The same things were measured in two ways. Each way mixes the same 10 hidden numbers, adds some noise and spreads widely along 6 directions of its own, which tell nothing about the thing.
Some things both ways: the first way, then the second way.
[ 23 -35  11   5  -8  12 -25  25  22 -25  35  14  -7 -34  13  11  11  22
  17  -6 -19 -17 -11   1  34 -16]
[-28  29  -8   6 -31  11 -15  17 -20 -12   9   2  -6  15  24 -22 -11 -40
   4  16  -3 -18   1  13 -11  -3 -30]

[-22  11  -9 -24   9 -15  14 -27  20 -19  -2 -11  12  34  -1  28   8 -16
 -10   2  -9   8   4 -48 -11  10]
[ -8   5   5  -6   8   1  -8  28  12  -9  -5  10 -21   0  14   4  -8   3
  11   1  -1  13   4 -12  -9  -1   9]

[ -7 -18   3  -7  -9 -13 -14 -26   7  29  29  26  -6 -14  20   0  17 -11
  10  40  13  20 -15   4 -17   4]
[  0 -31   8  -9   8 -13  -4   6  14  23   9  19 -10  19  24  -4 -10  10
 -16  -3  13 -12  -8  -4  -1  11 -12]

[ 22 -19  18 -21  23  -3  54  -6  18  -1 -12  -2  10  23 -15  11  11  16
  12 -19  -3  -1  -9 -44  13 -25]
[ 16  20  28  24  27  -1   9 -14  -1  20  -7  -4   9  -8  -6  11   8  -5
 -25   0  12 -19  29  20 -13   6  -1]

[-13 -26 -15 -23   0   7  20   3 -15  13   8   7 -11  10   2  18  23 -21
  17   7  -2  27 -56 -11 -20 -30]
[-23  20   5   0 -29  -1  14  50  15 -33 -24   4 -33  -9  16  21   6  -8
 -13   8 -11   3   7 -26  -5 -26   5]

[  7   4   6   0 -42 -10 -34 -13  26 -40  21   3 -15 -17 -15  16   7 -20
  -5  10 -17   1  -7  -1   0 -19]
[  1  12   2 -17 -21  14 -11  -8   7 -25   3 -11 -32  -7 -12  -1  10  -8
 -15  29   1   1 -24  19   7 -31  12]

[ -9 -19  -9   1 -29   2  -4   2   0 -33  22  -5 -11 -21  12  11  13   2
 -13   1 -18  -6 -16 -13   8 -37]
[-15  30  21   7 -27  30 -10   6   6  -6  -8   7 -27  -4   4 -16  11 -15
  -2  27   8   1  -3  19   4 -34 -16]

[-10  -2   4  -4  12 -18   3  -9  30  -1   9  15  15  40   1  17   5 -15
  20   2  14  18  11 -25  -1  25]
[  3  -7   0 -15   7 -18  13  -7  14  -6  27  -6  -6  23   9   4 -10  -1
 -16   7  17  -2 -17  -7 -20  18  13]

[-32  -4 -43  -1 -48   5  -1 -11  -9  -6  15  -9 -12 -27  20 -18  12 -26
   1  16  11   9 -40   8 -30 -25]
[ -8   4   0   0 -31  10  -8  -2  20 -12   8 -15 -45  12  15 -10   3  24
 -15  18  -3  20 -18 -11  -1 -34  20]

[  3   2  11  14  -9  10 -22   7  10 -29  25  24  18 -22   5   4   8  17
  -2   3   5 -16   1  -7  26 -19]
[-19  31  27  -8   1  46   6  -8  22   6   3  -2 -22 -12 -13   4  21 -22
 -12  16  16   3  -3  25 -21 -10   5]

[ -7 -11  -5  -4 -11  -1  11 -15  17   2   2   0  -6  12 -14  15  10 -40
  31  15  -9  14   9 -34   1 -18]
[ -8 -17  27   9   1  16   0   4  12  44 -10  46  -4  13   0  -6  -4   8
   9  -3  10   4  -4   2  22  24 -20]

[  4 -26   5 -23  25  20  19  16  29  -3   5 -21   4   2  -6  14  12  20
  25 -22 -12 -20  13 -33  24   3]
[ 30 -25   4 -11  22  17   0 -29   3  19   9 -28 -15   0  -4 -10  13  -2
 -13  -6  12  13 -16   5 -10   2   3]

[ 22 -23  26  -7  19  10  39   7   8  -4  16  21 -21  13  -1  -5  22  28
  -8   8 -14 -18 -10 -16  41 -32]
[-18  23  37  21   1 -39  19 -25  14  -6   3 -22  22   6 -22  12  -6  17
 -45  11  16 -15  -1   1 -13 -14   3]

[-10 -23  -3   4  -1  -3 -22  -9  34   6  16   2  -2 -10   5  18   4 -22
  37  14  -2   6  13 -19   0  11]
[ -8  -3   0  -2 -12   9  -2  27   6  -5 -14  37 -19 -13   4  14  -9  -7
   9   4 -11   9   6  -8  19   6   5]

[-14  34  -9  -2 -17  -8 -32  -8  34 -45  14 -24 -19   3  -1   8  -2   6
 -23 -16 -26 -26  25  -4   6   6]
[ 32  -6   9 -12  22  19 -14 -13  -9  37   3  16  -4  26 -28   9  18   3
   8  -7   5  -7 -27  38  23  33   8]

[  8   9  11 -55  -1  21   8   1  20 -48  -2 -18   0 -32 -13  24  24  13
 -31 -11 -35 -32   9 -41  33 -23]
[ -9   6  16   4  13   7  -5  33  -6  -4 -19 -16  -6 -20  20   3  10  -6
  15 -24  -6  29  21 -18 -17 -19  -3]

[-45   3   1  -2  16  25  -5   8 -13   8  31  13 -25  -4  18 -15  29  18
 -23  29  11 -18 -16  13  10  -9]
[-33   3  20 -14  10  17  -1  21  16  28 -12  34  -1   1 -29  36  17  15
   7 -25  -9  11 -13  12  11  15  14]

[ 14  13  15   2  13 -19  -9 -18  37  26   5  62 -12  -2  30 -19  11  -9
   9  22  25  15  -3  22  15  21]
[-14  10  -6  13 -15  34   2  14  11  10  -4  18 -32  -1   7   7  -9   3
  10  -4 -16  28   9 -21   0  22  24]

[-19  24 -14 -30 -26 -10  16 -17   7 -23  -1 -10  -8  -7  11 -20  17  10
 -50  -3  13  -6 -16   3 -12  -6]
[ 30   0 -17 -12  27 -25 -17 -12 -21   6  40 -24  10  24   7  21  -1  15
  -5 -24  -5   2  -7  14 -11  29  47]

[-34   1 -29 -14  -8   5 -12   1   6  -2  12 -18   4   3  16   7   9  -7
   6  -2   7   5  11 -13 -11   9]
[  2  14 -11 -15 -10  13   7  10  -6 -32   5 -10 -15 -21  -2  14   2 -33
   1   6  -5  15  -3  -5  -9   0  21]

[-37 -15 -24  -5 -19  30   6  10  -8  -1  12 -26 -13  -8 -12   4  16 -19
  21   6  -3  -3 -27 -16 -15 -31]
[-36  14  18  17 -26  25   5   8  11  13 -27   6 -21   3   1 -15  21  -5
  -3  12  -1   1   2  10   0 -40 -45]

[ 30   2  30   0  -1  -6 -14 -19  27  -6  16  57  -7   3 -13  20  14 -30
  22  32  -2  17 -13  -6  18  -8]
[-21  24  36   5  16 -24  18  13   4  -4 -14  -4  25  -2 -14  20   7 -15
 -20  -2  14 -23  10  10 -17  -4 -19]

[  3  12  13   4  -6 -29 -33 -28  30  -5  22  25  10   8  12   8   1   2
  -4  16  18  14  15   7  -6  27]
[  8  13  -2 -13  16   3  -2  -4 -12  -5  12   0   6  -4  -3  10   1 -39
 -11   9   7 -26   5  30 -15  19   0]

[-20  16   2 -25   7  13  35  -6  -5 -28   2 -19 -20  29 -18   7  24   7
 -38   4 -24 -24  -2 -35  13 -31]
[-34  27   7  11  -2 -23   4  -7   4 -18   2 -15  10  11 -14  -9 -15   3
   7  13   2   8  -3   0 -18 -13 -14]

[-22 -25 -13 -36  38  11  55  -4 -23  -4   7 -30   1  39  10  26  22  31
 -21  -5 -18 -13 -19 -52   0 -20]
[-20   5 -12 -16  11  -8 -17  22  10 -28   6  -3 -19   2  13  -7 -30  -6
  19  10  -6  14  -5 -17 -22   7  10]

[-23   2 -23  -6   3  34  10  11 -19  -9  26  -7 -31 -26  39 -27  20  38
 -34   8 -15 -43 -18  10  29 -29]
[-43  16  15  20 -18  22 -10  -5  10  16 -10 -14 -16  21   1 -33  -3  12
  10   7  -4  21 -10  -5 -11 -20 -28]

[ 29 -11  23  13 -13  11  -3 -11  28 -39   6  21  -2 -49 -11   4  10   9
  -9   6  -6 -25  -6 -16  37 -37]
[ -2  27   9   6  30 -16 -16 -22 -11  -2  17 -18  18   4  -7  -5  -8   0
   9   6   6   0  11  31 -20  -2   4]

[-76  17 -24   4   7   4  -3   2 -12 -12  21 -25  13  40   2  16   8  -1
 -15  -8  10  -1 -12 -26 -28  -5]
[-37  18   9   1 -11 -16  25  27  29   3  -3  34 -14  36   7  12   4   7
  -3  16  12 -17  -3   5 -13  -2 -25]

Other things, the second way, with their names:
<215>: [ -3   6   8  -9  17   3  10  26   6   8 -17  30  -4   2 -17  31  11 -10
   5  -5  -2 -12   3  14   4  21   0]
<177>: [-21  15  -1  -7   4  -6 -14  15 -16 -14   4   0  10  -6   2   8 -10 -15
  21  -6 -12  13   6   4  -5   8  11]
<309>: [  7  -2   7 -16  15  -1   1  20  20 -18  -5  -8 -31  -7  12  11   0   2
  -9   7   3   7   0 -13 -17  -7  19]
<160>: [  1 -20   8 -27  10  14  -7 -17  22 -10   3 -37 -28  -5  -9 -17   5   4
 -11   8  10  23 -36  -8 -15 -23   6]
<288>: [-18   2  22   0   2  -3   7  -1   3   6  -5 -23   6  -2  -5   6  14  -2
 -19 -13   3   4  -5  -1 -13 -14  -5]
<154>: [ -5 -10  -9 -22  -6  -4 -28   1  15 -14  16 -23 -31  28  -2 -11 -15  28
  -2   4  -5  18 -49 -14   0  -4  26]
<54>: [  9  19  -9  -9  17  10  -5 -20 -12 -10  22 -37  -1   6  -5 -13   0 -31
   2   6  10   1 -10  19 -32  10   1]
<291>: [ -2  32  15 -12  19   9  -3  12   2 -13   0  10   1   3 -21   2  -1 -21
  28  12  15   6 -11  19  -7  13   0]
<11>: [  2  31   5  12  19  -9   5  11 -15  -6 -19  10  17 -15 -31  27   1 -17
   4  -7  -8 -14  19  20   2  11  -3]
<103>: [ -6  10  -4   4  -1  44  -2  -5   9  15  -4 -21 -31   9  -2 -20  11 -13
   2  -2   1  15 -13   0 -23   2 -13]
<33>: [-20  54   6  25 -22  28  12  36  -6 -19 -23  -2 -20 -12  16  -8  12 -39
  10  11   0   3  29  -1 -24 -25 -30]
<259>: [-20  37  28   5  -3  38  -9  17  -8   5 -16   1  -7  -8  -1  -4  18 -33
   8   4   0   0  10  23  -8  -8 -14]
<238>: [-21  -2   0  -4  -8  -4   0   4   6  -3  11 -11  -9   4  13  -2   0  11
   6 -10  -1  30  -6 -14 -11 -15   5]
<30>: [-15  12  -3 -11  -1   5  -6  31  -6 -10  -3  11  -8 -15  14  19  12 -22
   0  -6  -8  -5  16  14 -10 -14  -4]
<137>: [  8   7   7 -16  34  13  -3  -9  -1   8  12 -15  -1  -2  -7   9  13 -10
   8  -7   6  12   0  21 -22  13  18]
<316>: [ -5 -11   8   7   5 -12   9 -22   1   9   2 -12   6  -3  -6   3  -1   4
 -18  -1   1   4   4   0  -5  -4  -4]
<213>: [-32   8   5  16 -22  25  13  -6  -3  18  -7  32   1  13 -11 -14 -12 -22
  27  14  -5  15  -1   2  12  30 -23]
<322>: [ -7   9 -15 -16  -9 -19  11  -2  -2 -24  16  -2  -4  20  -8  10  -5 -11
   6  16  -1   3 -18   5  -3   9  11]
<225>: [ -4  15   0  14 -22  18  15   1 -11  15  -6   0  -8  27   1  -7  17 -25
  -7   6   0 -15  -5  15  -1   6 -30]
<117>: [ 21  14  16   6   9   6  18  18  12   4 -14  11 -19   2  -8  25  17   5
  -9  -3   8   1   5  -1   1   7  14]
<267>: [ -3  19 -19  -5  -2  38 -25 -14 -11  -5  11  -1 -22   2  -7 -22 -12 -25
  26  20  -9  14 -11  22  -4  14   4]
<299>: [  6  25  -3 -18  17   9 -19  -4 -17  -9   3  -3   3  -9 -34  35  10 -17
  -6   1 -19 -14  -5  41   7  18  41]
<331>: [-10   2   9 -16  -3  23  -2   5  10  -4  12 -19 -16  -2   9  -9  -1 -23
 -12  -3  13  11 -21 -12 -23   4   4]
<36>: [ 17 -17  -7  -3  29 -14  -7 -31   2   6  26 -36  -5   9  10 -14  -3  23
   6  -7   7  32  -2  -3 -23  -7  15]
<364>: [ -2 -12   3   0   9  -2 -11   3  -1  16  -1   4  -4   7   9  -5  -7  -4
 -11  -3   0 -13   0   6  -3   9 -14]
<401>: [  6  26   7  10  18   2  -2  -2  -6  15  17  -3   6  17   3   2   2  -1
   5 -11  11   2   6  13 -20  19   6]
<81>: [-20  -7 -11  -1 -13  -5 -14  11  14 -29  -3   3 -30  -4   5 -11 -37  20
  24  13 -17  44 -10 -40   6  -3  24]
<374>: [  8 -14 -16 -40  14  -5 -26  11  -1  -4  33  -5 -12  31  12   1 -17 -15
  -8  -2   5 -19 -39   7 -13  40  20]
<421>: [-13  50  29  12  -1  24   6  -6   4   1   2 -13  -4   3 -16   4  19  -2
   6   6  10  21   2  18 -14 -10  15]
<72>: [ -8 -16  13   2 -25  31   8  22  35   9 -20  27 -58   3  25  -3   0   4
 -20  23  -1   3  -1 -23   7  -5   1]
<210>: [ 13  -2  -9  -9   7  -2  -5  -8 -11  -9  16 -13  -5  -4  11   4   1 -13
  -3   2  -2   6   4   9  -9   1  14]
<459>: [  2   8  25   0  -4  40  16  -4   0  33   4  27  -2   6  -3   3  19 -29
   4   0  18   5  -2  19   5  29  -7]
<22>: [ 22   6  14 -16  17  11   1 -11   9 -10   9 -34 -19 -19   1  10  22  -6
 -25   1  14   9  -3  10 -22 -24  24]
<273>: [-21  23   0  -5 -23  32  11  19  11 -13  -2  -7 -31  -2  11   4  13 -25
  -7   8  -1  10  -2  -5 -20  -9   4]
<198>: [-13  10  25  15  10  15  13  17  16  16 -29  13 -13  -8   0   3  12  -7
  -5   2   5  -3  20   1 -11 -11 -29]
<203>: [-12  17   2  -8   3  -3  -8   8   2 -13  19 -18  -6   2  13   2  -3  -2
  -5  -5   5  11  -3  -2 -25  -8  16]

Some of these things the first way, each followed by its name:
[ -1 -30   3  -6  16  10  -2   1  14  14  30  -2  -8 -14  26   1  14  31
   9  12  -6 -18  -6  -7   9   2] | <364>
[-12  14   8  -8   5 -10   0 -11   8  13  19  48 -11 -20  37 -20  18  13
 -31  16  12  -2 -21  13  12  -9] | <401>
[ -5 -12   3 -44  -8  15  38   7  -4 -33  -1 -32  13   0 -24  20  23  19
 -23 -23 -14 -12 -14 -46   4 -40] | <22>
[-18 -19  -6 -27   4  23  33  19   0 -29  11 -21  18   2  -3  12  21  15
  -7 -14  -8 -18 -12 -43  13 -23] | <203>
[  4 -47  -8  -9   2  25  30  11 -15  -5   5   4 -19 -14   2   6  27   0
  11  12   1   5 -32 -15  18 -41] | <177>
[ -9 -18  -8 -30  19  -4  34 -15  -1  -6  -1 -17  14  30   0  30  12   2
   2 -10  -9   9 -17 -46 -14  -7] | <309>
[ -5 -13  -3 -24  -5  13  29  -9  -4  11   1 -14 -17  -2 -10 -11  22  -2
  -1  14   9   1  -7 -11  -3 -24] | <316>
[-36 -20   7 -38  33   6  43  10 -14  12  10   5 -23  16  24  -9  37  33
 -48  12   6  -7 -15 -10  15 -11] | <238>
[ 36  14  17 -11 -15 -31 -16 -32  52 -28  -2  12  18  23 -24  35  -3 -29
  27  -8 -12  19  15 -29  -4  14] | <72>
[-27  34  -2 -26  11 -20  -5 -10  25 -20   2   6   8  27  11  21   9  -1
 -24 -18 -10  -1  11 -24  -1  17] | <33>
[ 15  22   9  -5 -12 -15  -1 -14  38 -56  -1 -19  -4  31 -25  17   2  12
 -20 -18  -9 -13  16 -12   7   6] | <299>
[-32 -10 -40  15  -1  11  11  -2 -20  30   6  -2 -34  15  29 -21  11 -13
  16  19  19  14   3  10   0 -14] | <213>
[-14 -10 -17 -22 -28   9   6  -7  -6 -12   5 -24  -3 -31   4  -4  14   9
 -18   0   5  -2 -11  -6 -10 -29] | <210>
[-27  13 -31  -6  -6  24 -13   2   1  24  21  10   0 -13  25 -17   9 -13
  31   9  10  -5 -23   6 -15   0] | <103>
[ 14  -9   8  13   7  15  12  22  12 -36   7  34 -12 -25  14  -4  15  18
 -12 -11  -4 -21 -17  -6  54 -36] | <421>
[ -2 -31   8 -38  10  17  62  -3 -17  11 -15   2 -20 -24  -3  -8  38  15
 -31   9   8  -2 -42 -16  10 -54] | <36>
[-23   7 -23 -24  -3  16  13   5  -8 -19  13 -29   5   5  10   2  10  26
 -22 -16  -7 -20   0 -20   1 -15] | <54>
[ -3  -9   2  -3  23   9  -8  39  48 -28   9 -21   1  23  -6  21  -1  21
  32 -50 -20 -25  21 -21  29  18] | <225>
